The rows come from 7 hidden closed curves, with some noise, and rows from the same curve form a group. Each curve winds through 8 dimensions. The rows are also pushed far along 5 directions, which tell nothing about the answers.
(in the rows, 128 means zero)
Known rows, each followed by its group:
[119 134 138 127 109 116 106 105 202  96  95 131 120 105 130 161 136 133
 163 137]	K
[137 105 133  93 118 140 163 128 146  99 110 133 146 115 145 106  78  84
 145 115]	U
[119 127 116 131 135 131 131 154 115 132 149 146 120 149 171 143 155 123
 120 126]	A
[133 131 124 118 127 170 144 129 117 136 121 126  94 116 119 134  83 125
 125 139]	F
[136 135  91 135 130 153 129 121 108 124 130 153 100 106 149 167 107 115
 134 147]	A
[159 163 118 134 137 127  83 167  82 153 121 132 107 107  86 161 109 135
 142 114]	P
[131 112 100 127 151 106 128 133  83 167 178 145 130 164 118  96 147 116
 104  94]	F
[123  94 134 139 165  93 150  98 155  93 126 142 143 111 205 127 189 134
 108 116]	R
[104 116 107 108 142 135 189  95 105  97 143 138 154 135 181 123  88  90
 125 143]	K
[116 127 114 136 151 109 136 131 136 126 138 138 122 120 167 163 142 112
 137 111]	K
[154 144 103 138 124 109 109 149 108 143 110 117 108 161 125 126 120 113
 117 117]	J
[134  87 178  98 131 137 114 133 132 127 126 129 159 120  90  82 120 141
 135  89]	A
[122 119 111 122 125  97 138 123 154  91 118 127 141 137 154 143 149 103
 136 146]	F
[123 113 130 127 120 125 121 139 124 117 134 151 131 132 162 128 159 131
 129 116]	U
[129 159 137 129 128 128 144 126 118 113 118 119 124  89 143 138 123 145
 124 152]	R
[148 193 104 121  96 126 108 141 135 130  92 115  79 120  83 161  78 119
 146 159]	P
[104 125 138 129 120 137 121 124 129 121 145 146 125 131 134 127 168 153
 129 126]	U
[140 160 145 134 135 138 129 130 127 111 114 122 163 108 139 129 117 140
 131 149]	U
[149 139 110 150 137 142 129 109 129 109 105 124 143 105 143 145 106 118
 131 149]	K
[101  86 130 130 140 130 168 136 121 123 179 146 151 121 185 111 180 121
 116 110]	J
[107 127 180 133 132  89 105 130 119 140 117 119 119 107 115 132 172 175
 133  90]	K
[ 99 159 114 147 142 118 134 136  90 137 164 122 126 134 121 146 159 140
 125 127]	P
[ 95 119 165 146 153 163 178 112 137 110 155 118 162  67 167 134 151 157
 127 141]	A
[122  40 127  87 164 105 162 123 140 107 140 123 139 166 146  78 129  84
 113  67]	A
[156 169 129 140 103 141  79 126 149 132  79 139 112 110  94 159  94 133
 162 132]	F
[145 142 113 129 148 137 149 135  78  99 114 139 146 124 157 141 112 108
 120 149]	K
[116 176 127 138 122 139 126 159 101 139 149 148 113 127 150 156 151 147
 127 143]	P
[133  89 208  88 100 110  95  83 205  86  70 131 150  87  92  85 125 164
 158  99]	U
[109 118 127 148 141 124 139 115 133 105 152 177 174 147 201 135 197 125
 125 135]	A
[140 100 121 106 137 128 131 158  89 173 145 129  94 163 114  98 102 110
 109  81]	K
[137 118 107 115 125 103 125 131 146 124 106 104  79 121 108 138 104 109
 132 108]	A
[123 126 143 123 141 116 136 111 161 122 119 102 129 113 101 119 120 132
 134 116]	R
[ 84 159 164 146 146 169 174 120  92 112 163 146 163  96 165 143 167 170
 121 166]	J
[123 143 107 109 125 158 161 125 131 113 128 131 116 135 120 128  77  90
 140 133]	U
[115 142 142 120 112 163 163 139 131 109 142 121 146 107 135 120 126 137
 124 175]	F
[126 118  55 126 131 137 144  97 119 114 125 155 114 186 163 163  91  69
 126 168]	F
[126 155 141 133 142 106  93 130 136 130 117 120 105 111  76 147 153 159
 139 110]	R
[134 117 146 108 136  92 131 122 137 122 117 104 140 127 100 103 125 126
 124 118]	P
[129 188 156 134 129 143 108 150  95 153 133 123 125 121  88 130 127 172
 123 142]	J
[147 110 112 138 153 106 128 118 143 119 124 134 139 138 154 125 152 115
 111 127]	U
[126 104 137 123 125  84 126 115 156 122 124 114 161 137 132 100 139 114
 135  99]	F
[129 129 166 111 131 113 106 144  94 137 116 139 115 115 100 125 138 156
 133  98]	K
[155 100 136 113 124 100  95 129 173  97  87 127 123  95 110 134 128 119
 153 101]	J
[130  54 116 101 141 127 166  94 134  82  98 131 127 134 173 125 100  88
 118 137]	F
[118 115 147 142 130 152 125 122 146 137 146 126 166 122 134 119 131 138
 139 120]	A
[127 199 175 159 112 122  78 149 105 151 118 153 143  93 130 158 166 188
 149 126]	K
[107  86 130 124 137 104 151 113 162  79 137 158 151 121 217 130 190 118
 128 116]	P
[101 129 148 116 116 119 129 109 122 137 143 130 126 121 101 114 130 144
 136 117]	R
[117 119 126 144 118 118 142 120 117 150 127 127 128 155 176 129 128 123
 113 133]	F
[117 142 155 138 124 137 138 112 113 130 135 116 165  82 122 115 113 148
 140 120]	J
[106 102 153 119 152 111 173 119 116 110 161 118 183 150 157  73 171 135
  96 129]	K
[120 125 154 133 124 110 105 149 132 141 146 148 127 116 152 125 184 160
 128  96]	P
[103  73 130 111 133 107 125  95 170 134 144 135 125 174 129 101 152 125
 120 104]	F
[130 118 171 114 119 119 126 118 125 115 113 129 171 112 140  94 121 144
 133 113]	K
[113 127 130 135 105 164 134 125 135 143 144 130 113 105 110 135 122 141
 136 146]	U
[150 124 130 100 131  81 113 143 123 112 102 124 107 137 115 113 135 123
 120 107]	R
[101 120 134 137 134  95 142 123 160 134 168 129 157 153 157  98 190 129
 119 103]	F
[133 149 163 121 125  76  64 128 144 113 115 162 131 100  88 136 198 172
 151 103]	J
[100 127 177 138 125 126 103 118 121 150 163 159 144  98 130 118 193 193
 130 110]	A
[150 120 151 111 110 122 108 123 129 139  98 127 143 105 102 120  79 123
 150 117]	R
[133 148 121 138 100 111  85 116 143 120 112 147 122 110 122 154 147 145
 149 142]	A
[138 137 121 110 132 110 111 131 115 117 126 147 124 154 111 119 142 127
 122 131]	U
[104 122 167 152 133 127 148 106 123 149 159 152 172 100 189 118 170 162
 119 130]	R
[103 118 141 133 116 157 150 100 164  67 120 129 156 104 161 140 154 145
 135 178]	U
[124 134 123 139 125 118 120 111 151  81 102 121 150  79 135 171 123 120
 166 140]	P
[139 139 120 120 121 120 125 120 132 151 129 109 124 139  89 107  96 122
 123 130]	J
[124 134 104 115 133 115 160 138 114 107 131 131 143 167 165 125 122  90
 118 144]	K
[134 144 124 126 140 130 137 109 136 139 126 144 119 137 138 128 116 125
 119 138]	R
[103 110 135 135 146 117 155 135 149 102 148 115 153 142 161 115 179 126
 118 115]	U
[108 143 153 115 118 131 134 141 125 115 138 140 131 122 142 127 152 150
 129 134]	P
[147 121 150 113 103 136 119 134 129 116 118 105 143  95  87  86 113 145
 128 125]	P
[116 128 136 124 101 111 107 143 147 148 139 136 107 166 116 111 174 146
 119 122]	U
[137 128 143  99  90 126 118 131 157 110 107 120 137 130  91 100 109 122
 142 137]	F
[121 128  78 132 119  63 128 126 140  90 114 150 117 160 165 167 176  80
 139 136]	J
[136 103 112 110 100  77 127 117 173  61  75 130 134 148 159 132 146  87
 143 135]	J
[140 103 124  89 109  88 118 117 169  49  76 154 137 140 152 133 142  95
 147 140]	U
[149 170 178 157 124 162 104 152 131 137 108 128 147  78 126 144 144 181
 131 156]	R
[114 119 107 119 155 124 160 120 113 118 143 118 133 120 134 142  97  97
 135 118]	J
[123 193 113 176 119 132 111 151 128 125 120 121 123  99 146 195 154 143
 147 161]	P
[133  96 151 131 129 177 131 138 140 130 142 114 165 115 131 101 116 140
 125 125]	A
[112 140 147 135 119 147 146 153 100 167 164 145 135 138 166 118 143 143
 112 130]	A
[116 127 126 124 130 139 133 115 160 118 142 149 129 122 144 137 141 128
 136 135]	K
[140 158  95 137 123 110 100 124 102 130 110 163 105 125 144 182 117 114
 145 139]	R
[151 107  48 128 137 137 145 115 117 118 113 112  98 157 114 147  63  58
 127 143]	P
[118 126 119 136 124 118 124 113 184 110 124 138 129 130 157 146 152 120
 141 133]	K
[ 99 130 145 113 123 127 153 123 119 124 150 130 140 146 130 104 143 138
 118 135]	J
[147 126 119 109 138  88 138 129 143  98  97 127 123 134 151 127 128 103
 122 127]	R
[105 111 141 122 143 161 159 109 124 123 137 127 131 112 134 140 105 129
 133 139]	P
[120 134 111 128 154 153 174 107  87 103 158 144 168  96 154 127 109 112
 126 149]	J
[113 134 167 157 143 183 159 126  80 144 151 140 149  83 171 137 146 178
 106 164]	F
[128  77 138  91 109 152 149 113 147  97 121 105 136 111  82  93  90 114
 133 144]	U
[116 111  92 138 135 145 191 124 120 108 145 116 162 134 188 135 103  76
 123 155]	R
[157 151  82 118 101 121  88 115 164 103  75 120 102 143  69 157  69  86
 166 139]	A
[143 169 112 138  90 117  89 142 134 160  97 132  63 122 105 166 110 131
 145 127]	R
[112  97 140 139 120 125 125 111 145 130 137 109 153 109 119 121 134 133
 142 112]	P
[144 123 162 105 106 116 112 117 135 136 102  89 154 117  73  80  73 137
 137 111]	K
[126 118 152 119 103 154 106 127 130 133 125 137 125 100 101 124 115 150
 147 121]	P
[163  97 132 103  90 152 135 140 120 150 106  79 120  98  66  89  35 108
 130 135]	F
[120  80 125  89 126  68 131 118 144 104 108 118 104 151 120 118 133 104
 128 101]	F
[123  95 206 123 101 139 119 119 131 168 153 128 172  85 115  63 148 191
 119 115]	U
[126 100 163 115  95 205 170 108 157 113 120  96 157  62 108 101  54 133
 144 161]	U
[144 149 143 157 132 154 122 115 124 125 111 121 154  85 129 135 120 152
 131 149]	K
[109 103 119 128 134 116 171 107 120 110 145 128 155 119 150 120 138 104
 125 137]	J
[121 156 122 181 163 165 170 114 121 122 147 142 154  86 221 165 159 147
 108 175]	R
[146 115 146 106 106 172 119 128 136 146 126  90 141 124  45  73  59 132
 133 121]	A
[109 122 107 121 137 137 191 109 127 121 158 117 132 141 162  97 119 110
 100 147]	P
[172 147  97 120 141 126 125 147 111 107  92 132 110 128 134 150  95  97
 124 145]	R
[175 178 115 131  99 130  83 158 112 134  68 109  95 125  77 149  72 123
 144 138]	J
[124 152 160 137 141 188 155 143 127 131 137 122 147 110 151 125 115 152
 119 151]	F
[121 149 127 124 117 140 145 146 108 134 136 149 125 130 165 145 120 120
 130 146]	A
[120 130 133 118 107 113 131 113 156 105 112 114 127 109 123 128 124 131
 140 140]	A
[124 137 150 129 125 168 149 158 113 142 163 126 151 119 152  99 131 148
 112 136]	J

New rows. What belongs after each?
[122 134 143 128 130 143 126 121 144 123 111 136  99 105 128 150 128 144
 137 127]	F
[109  70 126 130 161 124 150 117 121 146 166 131 130 157 162 112 163 131
  95 116]	F
[117 156 116 155 156 172 163 116 132  77 113 143 132  94 190 198 137 126
 134 185]	J
[119 133 115 140 120 120 143 128 140 105 118 123 145 118 157 159 131 105
 146 145]	R
[112 145 122 151 138 130 132 121 112 124 147 125 153  93 136 157 135 133
 145 133]	P
[127 103 160 127 127 105 118 110 137 140 121 124 150  94 122 117 122 139
 142  99]	R
[135 135 100 151 132 106  93 128 126 139 117 124  95 139  94 159 148 127
 135 119]	P
[119  79 116 128 148 129 175  94 141  88 130 106 156 126 147 106 132 104
 113 140]	P
[113  78 116 103 144  69 106 115 143 145 127 134  89 181 110 128 140 105
 131  69]	P
[141 109  72 114 135 102  97 149  93 141 124 124  86 187  82 144 104  83
 132 100]	P
[130  99 151 127 137 168 153 121 102 128 126 125 137  99 144 128 107 144
 113 154]	F
[142  67 150  95 150 135 144 125  96 145 153 119 154 114 102  65  94 124
 112  87]	P
[134 128 107 135 129 119 119 131 129 138 120 146 110 136 165 153 117 107
 137 105]	K
[127 154 105 129 122 161 152 152 121 115 142 137 130 133 171 143 115 112
 126 158]	J
[135 149  77 149 144 136 122 121 123 115 136 128 126 135 117 154 124 107
 133 143]	A
[123 138 156 132 133 132 125 140 138 124 113 144 124 115 133 147 148 137
 144 114]	A
[132 141 134 106 135 111 119 137 109 126 126 142 107 136 106 122 141 138
 119 124]	P
[119 132 118 144 121 145 114 139 106 149 155 141 114 126 122 132 148 145
 128 118]	P
[137  81 124 120 144 134 131 142  87 164 164 118 152 144 113  88 107 114
 112  94]	P
[ 99 117 152 134 143 127 173 103 124  83 117 125 154  93 184 147 144 135
 129 145]	K
[132 126 116 109 119 121 121 106 140 108 111 162 116 135 131 145 121 113
 138 149]	P
[131 115 155 111 115 131 106  93 167 100  88 117 140 104 101 128  94 141
 152 135]	R
[113 132 156 101 120 122 148 117 144  80 118 139 156  99 151 127 130 133
 143 145]	P
[110 110 137 126 132  65 108 130 136 137 112 117  92 146 133 141 163 134
 131  79]	K
[137 139 111 130 113 179 173 132  93 146 143 138 149 129 171 122  69 101
 116 173]	R
[128 126 128 128 123 130 126 140 120  98 116 123 146 128 128 141 139 123
 136 147]	P
[103 105  88 132 134  65 109  98 172 135 127 139  94 194 151 153 159  97
 134  98]	F
[142 114 136 111 116 117 123 126 159  99  94 132 115 129 132 125 135 124
 128 136]	P
[148 159 145 143 133 153 124 155  88 128 118 140 144 105 138 140 129 146
 124 146]	K
[124  98 149 109  96  75 103 116 187  83  61 141 105 153 162 139 164 123
 143 115]	F
[104 162 135 127 128 116 132 109 117  97 120 155 139 107 156 166 136 136
 150 144]	K
[ 86  90 157 105 117 122 146  99 161  76 130 153 148 128 163 122 172 137
 139 131]	P
[157 148 152 126 117  91  62 148 128 171  96 121 115 122  62 128 106 138
 155  73]	K
[131  77  93 101 126 132 164 126 116  97 130 111 149 173 132  97  91  72
 117 140]	P
[131 142 150 112 118 113  99 123 152 108 100 142 102 134 103 129 155 155
 132 131]	R
[113 130 118 151 141 181 154 141  64 154 178 128 160 133 129 128 120 132
 112 154]	P
[ 94  97 165 122 140  87 142 130 118 144 163 124 134 135 143  99 195 161
 104 101]	F
[145 148  90 119 112 132 161 128 113 114 111 124 128 134 147 125  69  75
 133 140]	F
[116 128 130 124 132  88 127 137 151 126 118 140 117 164 142 138 161 108
 136  97]	A
[113 119 130 118 127  99 111 138 118 157 160 153 119 152 141 119 158 134
 125  92]	P
[112 113 133 143 123 132 119 119 128 138 140 107 143 112 102 130 125 136
 143 114]	P
[120 152 159 117 121 136 110 114 118 116 121 159 127 100  98 143 144 163
 143 149]	P
[150  76  92  86  86  79 112 124 144 130 100 118  83 167  87  94  92  77
 131  99]	F
[126 123  90 116 145 172 164 124  93 144 136 118 101 139 116 149  43  88
 127 143]	P
[136 118 121 117 109  81 110 119 152  94 111 135 153 131 131 118 154 114
 140 129]	P
[111 118 156 128 109 168 127 113 125 157 145 118 138 111  88 106 100 153
 137 127]	R
[151  79 126  88 107  83  83 125 194 140 100 109  97 164  73  87 100 104
 140  68]	K
[125 124 106 145 142 106 119 108 121 136 135 124 128 133 107 140 141 122
 129 123]	P
[121 152 117 159 135 135 120 122 137 125 123 155 115 100 179 185 145 133
 146 132]	K
[132 132  85 152 138 101 120 150 112 158 148 107 114 147 135 141 132 105
 124 101]	P
[116 109 133 117 135 111 103 128 119 143 144 153  93 127 118 134 158 147
 129  90]	A
[119 126 106 155 133 145 137 122 101 144 173 146 144 115 154 126 154 133
 120 129]	P
[151 103  76 121 125 104  93 145  98 184 155 128  88 164  90 105 104  99
 120  70]	P
[131 103 125 118 109 142 128 133 129 139 121  79 122 132  70 102  75 116
 134 115]	P
[139 128 162 120 111 103  86 106 144 114  84 144 133  78 108 150 119 149
 164 116]	R
[132 132 122 129 142  86 110 114 134 108 117 158 151 143 141 136 159 113
 141 108]	K
[140 149 155  97 115 140 132 120 140  71  83 142 130  87 113 138 109 139
 144 169]	P
[ 96 148 164 127 133  91 124 136 124 124 156 144 145 122 147 124 201 168
 126 114]	P
[134 164  83 144 144  96 118 128 110 124 120 146  83 121 132 180 146 112
 133 128]	A
[133 161 140 124 116 137 123 153  74 161 111 123 100 124 103 144  81 130
 136 118]	K
[127 157 106 151 129 112 114 149 101 198 166 145 110 166 154 126 141 127
 113  98]	U
[135 187 142 168 114 101  57 168 120 171 123 112 106  97  82 172 162 173
 152 104]	P
[114 123 156 139 107 142 128  98 139 123 140 150 163  91 154 119 153 161
 134 147]	A
[130 128 122 113  99 118 108 122 148  67  82 128 137 134 105 156 123 110
 158 162]	P
[146 132 166 126 107 167 133 150 109 147 104 112 133 119 132 108  88 148
 116 143]	F
[153 153 109 141 102 145 113 162 125 156 119 108  97 111  98 148 100 123
 133 147]	F
[154 122  97 140 118 113 104 132 137 134 107 137 119 152 139 138 124 100
 132 122]	F
[101 125 133 157 128 117 110 120 129 138 147 120 140 115 116 147 164 149
 143 112]	P
[100 134 152 121 131 112 142 127 128 115 153 153 152 119 171 126 171 145
 128 128]	P
[120 122 110 135 158 120 139 129 115 147 146 138 107 130 155 154 129 117
 124 107]	P
[132 178 135 124 105 110 112 141 107 138 117 143 104 116 106 142 134 145
 134 140]	A
[127 118 130 117 154 106 144 125 108 130 155 155 138 130 156 112 158 129
 109 117]	P
[131 153 161 118 143 145 118 142  98 132 126 125 127 112  90 125 121 162
 125 130]	J
[129 149 116 143 137 181 171 102  86 120 149 133 177  76 135 138  78 119
 134 182]	F
[108 164 150 149 147 121  97 123 147 128 132 148 115 107 139 166 179 175
 142 112]	J
[121 105 197 119 142 105 111 131 151 140 126 118 122  82 114 104 169 183
 127  74]	P
[133 128 120 134 153 116 120 134 104 150 156 130 136 120 106 123 140 132
 123 107]	F
[125 114 135 105 138 119 122 112 109 129 138 151 126 128 104 116 130 133
 128 117]	P
[128 158  89 126 116  91 126 127 147 121 115 127  91 153 138 150 131 103
 129 139]	P
[158 161 123 127 123 139  89 118 138 147  88 140 103 111  77 163  72 122
 157 134]	R
[151 143 117 126 131 114 128 143  82 131 100 111 125 137 119 131  86 108
 126 124]	K
[108 129 138 100 109 183 167 107 119  94 131 138 151 106 133 129  74 120
 144 175]	P
[117 178 105 169 123 139 114 120 113 134 144 142 128 112 139 182 161 155
 128 191]	U
[112  47 136 113 131 173 197  88 136 103 150  85 192 103 136  70  67 100
 124 131]	P
[120  86 113 120 136 110 151 129 119 107 139 125 152 145 156 116 139  94
 125 114]	R
[133 114 104 102 128  99 156 101 163  95 109 125 117 124 151 120 103  90
 129 130]	P
[171  93 137 106 138 113  96 147 130 127 102 109 118 127  80  96 113 127
 120  94]	K
[149 160 117 136 104 114  87 132 159  86  66 111 117  77  98 192  95 115
 180 141]	P
[130 122 104 132 149 107 145 110 119 127 138 122 145 129 131 128 121 105
 122 133]	P
[121  71 126 120 154  75 121  98 190  96 141 130 156 149 155  94 197 126
 115  95]	K
[145 142 101 159 146  97  92 138 120 148 128 143 117 139 158 155 159 126
 126  99]	K
[140 145 122 113 100  99 113 132 132 115  99 146 102 133 125 134 134 120
 134 135]	A
[138 140  94 144 161 122 174 109 138  93 115 137 136 114 210 160 126  95
 115 161]	R
[141 134 107 132 115 106 116 142 120 136 125 151 104 152 150 129 158 120
 116 127]	A
[146 115 148 138 105 145  88 150 155 155 115 125 119 128 113 124 128 144
 138 105]	A
[129 107 113  98 119 114 111 121 143 122 103 148  69 135 111 149 107 108
 147 101]	A
[124 120 126 140 159 112 146 105 123 137 147 120 149 127 136 111 143 132
 110 121]	J
[111 116 123 133 114 129 125 104 158 136 126 132 126 144 121 137 119 116
 146 125]	R
[130 171 162 113  86 158  88 147 143 148 109 121  98  98  65 136  87 163
 159 128]	J
[150 101 166  96 113 138 125 110 130 111  97 101 154 118  76  64  86 140
 122 125]	K
[156 167  88 129 127 154 150 167  70 141 133 131 104 129 132 135  86  98
 114 146]	F
[117 126 115 124 134  94 154 115 123 112 129 147 110 127 166 133 158 114
 117 126]	A
[166 164 112 133 107 139  83 146 102 201 125 101  95 134  26 108  59 128
 135 105]	A
[121 154  73 157 138  98 119 122 116 110 120 149 110 125 167 205 144  96
 150 138]	R
[114 105 181 132 153 108 118 118 125 144 140 139 162 142 149  95 175 166
 112  86]	F
[120 112 117 102 142 104 135 141 119 129 151 139 115 175 126 105 154 116
 107 114]	J
[148 154 120 114 134 106  97 121 143 126  90 113 114 126  67 150  78 112
 154 121]	R
[ 99  90 117 120 147 108 169 132 123 124 178 146 139 165 206  99 181 114
  98 104]	P
[114 182 111 173 134 159 122 128 121 134 139 167 137 127 157 194 156 134
 145 170]	R
[ 97 119 100 157 149 133 169  90 158  97 145 144 161 151 225 156 159 108
 119 166]	R
[137 112 116 105 128 109 132 108 146  65  93 126 132 139 135 123 131 113
 126 151]	K
[114 144 122 132 128 115 137 142 140 117 125 145 123 132 176 165 144 114
 142 130]	K
[ 93 122  94 159 153 137 166 105 117 169 186 133 137 171 183 134 141 114
 104 136]	F
[105 114 183 121 100 119  84 130 148 140 129 137 138 133  77 110 173 173
 147 103]	R
[144 123 124 135 130 117 128 138 139 115 123 108 158 131 129 111 135 117
 125 127]	A
[128 146 124 124 126 159 154 104 124 130 133 127 126  89 121 132  78 127
 135 153]	P
[ 95 140 166 144 137 133 118 139 116 167 167 134 124 124 138 117 175 181
 121  89]	J
[121 126 119 129 137 120 154 137  92 123 128 150 130 153 181 137 135 103
 118 122]	K
